There are 4 nested groupings, the coarsest first. Each group lies inside one group of the grouping before and may be the whole of it. The rows also spread widely along 18 directions, which tell nothing about the answers.
In the rows, zero is written as 128.
Known rows, each followed by its group in each grouping:
[158 147 154 123 100 135 189 152 164 166 150 199  69 125 144 109 133 129
 117 117 136 142  91 113 125 152 132 126  96 110 157 136 117]
Pufe Z548 Romu Z444
[102  81 142 106 114 112  82  84 102 109  53 127 155  75 106 157 108 127
 150 181  99  96 161 165 118 153 128 143 146 137  54 158 133]
Pufe Z917 vod Z118
[106 163 103 128 125 182 137 147 123 137 114 177 160 132 112 118 174 115
 155 122 131  82 189 175 108 113 105 177  70 124  88  77  71]
Pufe Z917 vod Z944
[107 121 196 129 157 153  70  77 144 112 147 113 153  83 140 200  85 111
  64 131 103 114 184 129 133 180  93 185 125 149  91 112 127]
Pufe Z917 bevip Z59
[147 178 168 114 124 183 139 168 138 133 120 125 109 112 105 145 118  64
 138 125  81 131 109 188 129 151 127 162 120 158 160 133 151]
dif Z410 dasi Z792
[132 158 115 117 105 101 137  94 151 156 147 100 101 142  93 132 124  90
 145 134 129 130 160  88 155 145 127 178  84 122 152 109 153]
dif Z410 tob Z789
[172 109  28 162 144 125 107 107 137  61 109  96 145 172  81 137 133 134
 155  79 128 107 206  99  75 118 101 148  54 141  69  99  99]
Pufe Z917 bevip Z116
[125  93 171 139 109  43 182 121  94 118 138 164 146 141 140 153 135 188
  89 129  95 132 102  83 137 127 178 123 175  72 125 165 153]
dif Z410 tob Z988
[104 164 131 114 129 136 135  89  85 188 160  93 152 138 117 153 158 114
 144 143 185 108 123  96 152 145 143 194 117 138 139  49 118]
dif Z410 nos Z24
[142 126 144 138 146 132 188 105 157 113 138 156 132 135 113 107  99 108
 144 170 117 122 135  64 146 109 185 139 154 171 118 107 109]
Pufe Z20 voki Z634
[129 143 162 149 139 160 146 151 189 179 143 148 122  92 134 122 130 127
  95 134 114 118 110 121 163 100 158 136 152 165 155  94 117]
dif Z263 Tubun Z346
[119 111 136 140 124 117 106  55 122  98 110  97 127 133 165 163  67 122
 126 107 139 120 124 119 120 183 115 127 129  92  63 114 148]
Pufe Z20 voki Z963
[143 118  98 144  81 105 162 116 103 101  75 100 119 154  85 123 120 124
 186 157 129 142 106 167 181 145 189 113 148 112  54 143 156]
Pufe Z20 voki Z963
[114  94 124 126 100 160 170 121 115 117 125  85 127 141 156 158 104  67
 118 140 114 153 112 178 175 148 133 149 130 101  74  94 162]
dif Z410 dasi Z792
[112 116 135  87 136 126 141 113 130 142  43 179 176 143 156 149  84 143
 128 135 125 136 120 128 153 164 122 147 164 102 108 131 164]
Pufe Z20 voki Z963
[136 151 118 155 112 127 171 141 124 112 142 153 101 157 126 122 125 125
 116  98 117 126 105 123 130 153 166 171  80 122 139  72 129]
dif Z410 nos Z24
[169 133 107 109 135 107 130  95 114 154 159  97 107 123 105 147 153 121
 167 118 149 135 107  69 111 123 124 172 115 161 201 113 143]
dif Z410 tob Z789
[121 180 162 130 156 136 134 119 136 138 126 103 163 142  89 142 130 115
 109 121 116  73 160  99  96 115 141 152 143 130 137 114 114]
Pufe Z917 vod Z118
[109 138 136 133 135 135 159 142 119 150 125 135 114 122  86 152 137 149
 117 114 151 115 121 100 144 137 137 127 132 134  66 117  95]
Pufe Z548 Romu Z444
[118 191 159 161 132 145 170 167 149 124 129 143 104 174  93 147  90 137
 100  63 123 122 139 112 144 170 140 112 120  97  50 129 115]
Pufe Z917 bevip Z116
[116 110 109 145 149  80 128  87  97 111 160 121 153 118  77 151 114 155
 159 111 109 114 180  32 124 128 141 170 111 127  77 103  95]
Pufe Z548 Romu Z444
[128  78  81 107  95 166 156 144 139 188  88 189 168 121 133 112 152 131
 155 184 147 158 148 167 218 134 150 188 113 141  88  68 123]
Pufe Z917 vod Z118
[138 159 163 125 154 113 149  83 108 152 173 111 142 127 132 150 135 144
 156 102 155 119 103  65 119 122 137 145 160 113 167 114 120]
Pufe Z548 Romu Z444
[121 110 114 138 143 122 194 118 160 125 141 190  66 102 160 106 131 157
 144  85 137 128  71  71 124  79 139 134 123 147 162  92 105]
dif Z410 dasi Z792
[116 152 138 108 162 126 166 128  95 155 115 136 147 161  97 148 101 129
 148 122 153 114 108  42 117 151 155 136 162 159 101 110 120]
dif Z410 tob Z988
[122 174 144 122 152 133 115 137 109 147 152 133 143 124 105 165 140 131
 152  72 107 112 152 107 100 130  88 161 114 119 136 128 115]
dif Z410 tob Z789
[100 148 143 131 124 114 140 105 135 110 105 144  94 109  99 130 109 115
 140 138 114 105 126 122 140 141 159 157 113 154 113 111 127]
dif Z410 nos Z24
[111 139 108 126 145 146 172 106 153 153 145 152 111 154 129 124  91 103
 169 116 163 138 144  60 153 135 124 128 112 149  74  88 100]
dif Z410 nos Z24
[102 105 165 109 117 105 155 124 135 129 102 162  99  79 126 150 136 148
  94 135 106 112 110 136 123 119 122 129 141 104 118 160 126]
Pufe Z548 Romu Z444
[105 158 114 149 140 131 102 100 145 122 127  87 107 101 102 126 123 103
 155  95 107  71 146 119  93 100 123 143 104 135 110  95 107]
dif Z410 tob Z988
[127 150 137 107 116 118 150  93 139 129 103 143 141 129 130 122 119 101
 167 151 112 137 127 138 178 134 152 184 130 130 175 111 169]
dif Z410 dasi Z792
[107 114 129 146 101 107 114 128 147 176 123 140 131  90 114 118 118 135
 111 145  92 104 142 115 159 132 163 161 114 122  95  90 126]
dif Z410 tob Z988
[127 124 115 123 146 115 156 124 136 132 103 144 147 152 106 139 129 156
 100 115 137 101 149  71 104 118 137 142 131 128 112 113 113]
Pufe Z917 vod Z944
[103 128 134 142 122 128 161  86 132 134 172 124 147 143 159 146 148 114
 109 126 146 112 162 112 144 112 114 153 106  95 102  84 110]
dif Z410 dasi Z792

New rows, each followed by its group in each grouping:
[108 144  95 125  90 128 193 124 106 107 126  96 127 190  96 151 151  81
 115 137 139 133 161 153 174 146 133 180  75  90  86  90 148]
dif Z410 dasi Z792
[132 116 162 102 135 134 207 157  87 143 164 170 107 139 141 159 116 115
 134 119 118 162  79  87 118 148 134 142 146 130 135 130 128]
dif Z410 nos Z24
[142 169 176 172 123 141 110 176  71 139 153 114 161 128 122 176 131 159
 136  63  86 125  99 176 118 168 139 123 151  88  97 137 133]
dif Z263 Tubun Z346
[138 115 149 151  82 116 163 147 124 159 157 162 118 102  56 122 143 129
 157 200 114 152 159 128 215 152 195 141 122 156  42 138  99]
Pufe Z548 Romu Z444
[182 108  95 118  91 121 187 102 196 165 122 125  98 154 145  83 117  88
 136 168 151 149 108  97 158 125 161 130 109 119 169 106 154]
Pufe Z548 Romu Z444
[116 126 105 120 133 129 154  83 123 114 159  78 114 150 107 162 106  87
 159 113 141 140 173  85 148 136  99 165 104 111  79 103 128]
Pufe Z917 bevip Z59
[126 141 146 129 101  91 113 105 126  99  93 144 102 113  85 143 132 134
 114 139 114  86 162 137  86 166 120 128  83 114  86 173 116]
Pufe Z548 Romu Z444
[141 181 175 173 129 116  78 132 148 138 121 151 156 101 101 126 130 163
 133 106  81  63 168 143  76 125 132  94 132 112  85 168  89]
Pufe Z20 voki Z963
[102 136 114  82 122 108 160  55 124 154 132 115 115 154 156 149 143 101
 140 134 192 114 137  83 121 132  82 153 105  94 145 110 141]
dif Z410 tob Z988
[126 165 152 103 124 136 169 114 159 127  90 131 114 154 127 118  71  61
 172 138 108 124 131 123 124 144 124 102 143 117 109 166 155]
dif Z410 dasi Z792
[141 134 139 136 120  99 126  85 145 150 155 118 151 128 109 143 161 134
 135 163 140 127 165 111 168 111 145 150 131 143 141 128 127]
dif Z410 nos Z24
[123 174 131 133 134 149 192 155 147 110 129 163  99 162  85 130 112  97
 142 121 123 136 145 106 156 148 145 150 100 158 113 115 119]
dif Z263 Tubun Z346
[109 148 166 156 118 103 123 108 171 187 185 100 111 119 150 150 121 137
  58  88 123 104 141  85 126 126 112 125 113  75 122 105 123]
dif Z410 nos Z24
[131  94 145 123  97 128 210 148  86  84 130 154  78 133  91 175 160 125
  98 168 139 170  91 156 184 160 168 157 124 169  92 140 139]
dif Z410 dasi Z792
[138 139 124 135 102  69 164  88 140 123 129 116 122 134 106 114 133 124
 209 147 110 141 140 114 176  95 159 118 153 101 141 167 157]
dif Z263 Tubun Z346
[ 98 119 163  97 120  90 138  71 121  97  94 147 115  85 118 149 127 135
 129 159 107 116 128 135 152 128 149 194 142 127 168 133 159]
Pufe Z917 vod Z944
[157 132 134 141 110 133 157 141 112 143 157 157  71 102 128 113 121 125
 154 111 114 115  78 101  71 145 144 134 101 134 132 112 101]
Pufe Z20 voki Z963
[ 88 166 139 110 125 101 120  92 126 148  86  62 128 119 110 173 162 142
 120  94 144  79 128 154 114  88  81 108 159  59 116 162 144]
Pufe Z20 voki Z963
[ 98 132 110 126 130 116 157  98 127 147 103 131 112 141 150 134 101 142
 160  85 157 133  86  97 167 134 138 139 145 101 107  87 148]
dif Z410 tob Z789
[109 133 151 133 127  98 129 111 132 103 103 168 139 108 135 145 167 160
  68 122 104  67 146 133  72 107 117 153 102 115 152 131 114]
dif Z410 dasi Z792
[141 159 181 139 152 170 177 118  80  90 158 176 174 171 139 144 100 114
 162 135 134 135 128 117 136 180 180 167 150 151  99  92 107]
Pufe Z917 vod Z944
[135 181 218 131 152 141 108  94 120 154 200 119 151 119 135 197 123 123
 120 119 144 143 148 110 152 177 103 152 151 142 146 144 131]
dif Z263 Tubun Z346
[138 154 152 118 139  72 179  70 148  78 108 127 126 187 117 148 106 146
 105 115 144 129 136  70 141 140 154 145 150 102 167 153 171]
Pufe Z917 vod Z944
[126 116 128 120 137  76 136  62  99 151 117 126 162 135 112 148 154 187
 148 151 186 106 132  54 139 123 154 143 165 133 114 123 118]
Pufe Z917 bevip Z59
[116 160 114 147 119  98 142 115  99  96 116 170 109 135 101 126  99 153
 191  79 106 134 120 103 151 169 157 178  89 123 108 100 135]
dif Z410 dasi Z792
[101  54  74 101 134 142 144  89 156 119 123 169 154 105 154 162 159 121
 129 150 139 155 201 135 182  90  62 183  89 143  94  98 112]
dif Z410 dasi Z792
[153 152 134 144 144 163 119 104 141  95 122 115 141 117 125 115 104  86
 194 127  96 103 140 150 105 117 147 148 134 152 125 111 118]
Pufe Z917 bevip Z59
[123 125 137 106 117 129 195 187  82 145  85 155 131 157  95 138 115 125
 114 131 105 104 104 104  78 153 151 124 141 106  70 141 119]
Pufe Z917 bevip Z59
[152 110 120 106 138 126 158 211  57 184  62 216 169 112  80 123 146 214
 160 127 114 122  55  90 107 142 201 159 176 175 130 114 110]
Pufe Z917 vod Z944
[127 131 112 102 106 113 163  65 149 162 104 113 118 128  80 103 169  98
 159 235 192  89 158  92 155 101 171 151 127 179 120 111 107]
Pufe Z917 bevip Z59
[114 154 129 124 140 128  86  83 143 155 104  96 173  96  88 153 142 139
 191 131 138 126 170 153 204 111 120 154 158 131 105 129 133]
Pufe Z548 Romu Z444
[ 97 160 162 145  96 110 127  89 185 175 130 162  96  95 162 102 114 131
 106 125 127  93 125 121 151 136 139 145 100  97 135  94 128]
dif Z410 dasi Z792
[104 107  76 121 137 117 141  56  96  92 111  86 173 154  96 163 146 119
 184 153 168 122 190 113 167 106 116 156 130 126  48 105 115]
Pufe Z20 voki Z963
[ 97 123  78  76 147 121 123  75  86 146  58  93 154 171  98 177  73 111
 148 127 189 133 137  53 150 205 109 184 112 154  73  78 161]
dif Z410 dasi Z792
[ 97 187 139 103 120 122 168 108 195 199  82 153 110 119 144  74 107 109
 146 130 128  78 103  96 131  91 145 138 141  89 179  96 137]
Pufe Z20 voki Z963
[120 139 171 117 165 125 226 109 128  94 134 166 153 172 137 143 124 133
  92 144 138 124 115  67 149 110 180 172 175 138 163  98 130]
Pufe Z917 bevip Z59
[ 99 172 149 136 126 117 132 110 143 150 134 105 120 126  94 152 136 143
 108 101 138 103 152 115 157 128 131 158 124 102 114 109 126]
Pufe Z917 vod Z944
[ 84 151 141 156 169 141 165 129 160 142 149 173 109 111 100 138 126 172
 158  81 150 113 155  68 160  84 122 104 154 143  39 120  57]
Pufe Z917 bevip Z59
[175 114 155 143 137 121 103 114 143 113 141 116 143  92 139 140 106 125
 119 116  58 114 125 121  78 121 130 145 138 126 170 140 141]
Pufe Z20 voki Z634
[102 104 124 154 120 135 159  81 143 119 141 186 142 128 158 120 131 151
 128 149 163 117 164 113 177 129 154 157 110 125  54  67  85]
Pufe Z917 bevip Z116
[112 161 140 115 106 109 165 134 124 146 111 151 130 130 111 141 168 148
 117 121 118 114 130 149 151 115 126 167 120  77 149 128 140]
Pufe Z20 voki Z634
[100 114 119 146 125 164 138 118 141 155 134  90 121  98 149 126  88  94
 129 111 105 109 109 126 142 117 137 149 132 103  75  54 119]
Pufe Z20 voki Z634
[140 147 165 154 131 149 115 133 147 128 134 177 127 101 143 135 126 152
 120  97 114 107 128 151 107 148 122 122 114 120 105 130  95]
Pufe Z548 Romu Z444
[153 111 115 114 105 145 136 172  99 134  91 131 147 126  85 137 140 107
 136 152  85 110 145 162  87 140 137 145 115 132  92 142 123]
Pufe Z917 vod Z944
[116 134 143 109 124 152 105 113 166 160  85 117 134  98 115 143  87  98
 147 142 112 126 155 153 167 148 115 140 144 130  81 136 145]
Pufe Z917 bevip Z116
[104  85 185 117 129  94 147  93 120 157 205 149  83  47 146 178 107 147
 118 122  99 162 116  63 156 130 107 161 147 112 124 136 122]
Pufe Z20 voki Z963
[127 161 146 143 104 119 164 150 156 152 132 102  89 139  83 134 145 112
  70 135 122 106 114 122 149 128 170 141 117 131 132 114 140]
dif Z410 tob Z988
[ 94 156 165 133 146 123 188 140 140 100 121 156 133 157 125 159 119 132
 138  91 107 134 145 139 156 102 116  90 168  90  75 175 124]
dif Z410 nos Z24
[162 157 154 130 116 182 176 179 180 172 112 180  84 130  96 114 137 121
  94 157 157 131 102 137 158 153 169 126 124 192 118 121 108]
Pufe Z917 bevip Z116
[113 182 137 161 122 136 173  96 144 150 189 126 106 167 124 136 135 124
 176 101 185 152 142 112 210 133 139 119 121 114  76 100 106]
dif Z410 nos Z24
[121 141 111 128 121 132 170 116 105 118 144 138  97 150 110 149 105 113
 179  98 142 164 120 104 172 167 128 161 100 132  89 105 136]
dif Z410 dasi Z792
[137  66 144 134 132 109 161 123 104  62 132 204  86  94 161 159 131 159
  97 118 104 127  98 111  66 143 120 137 106 151 133 145 110]
dif Z263 Tubun Z346
[101 109 148 109 130 145 178 104 128  98 116 146 142 156 162 166  71  84
 124 130 115 164 142 131 178 169 114 151 136 108  74 120 159]
dif Z410 dasi Z792
[107 215 160 107 138 118 114 113 137 160  91 112 153 116  93 135 163 122
 174 121 116  84 133 163 135  90 128 151 156 119 188 146 145]
dif Z410 nos Z24
[154 129 152 104 127 132 182 117  97 143 144 196 113 152 120 164 129 152
 154 150 188 179 105  86 168 190 134 140 137 162 104 146 119]
Pufe Z20 voki Z963
[160 150  58 135 145 158 114 100 129 154 134  77 152 195 137 156 131 121
 160  65 198 141 137 107 129 151  86 142  90 125 113  69 131]
dif Z410 nos Z24
[147 196 155 141 139 141  96  86 126  90  96  93  96 136 142 146  94 124
 145  52 145  90  73 154  70 184 120 125 116 105 153 123 149]
Pufe Z548 Romu Z444
[ 83 169 141 122 153 132 132  86 142 121 115 119 167 121 124 153 140 131
 131 107 122  95 166 133 158  91 109 177 140  96 133  96 126]
Pufe Z20 voki Z634
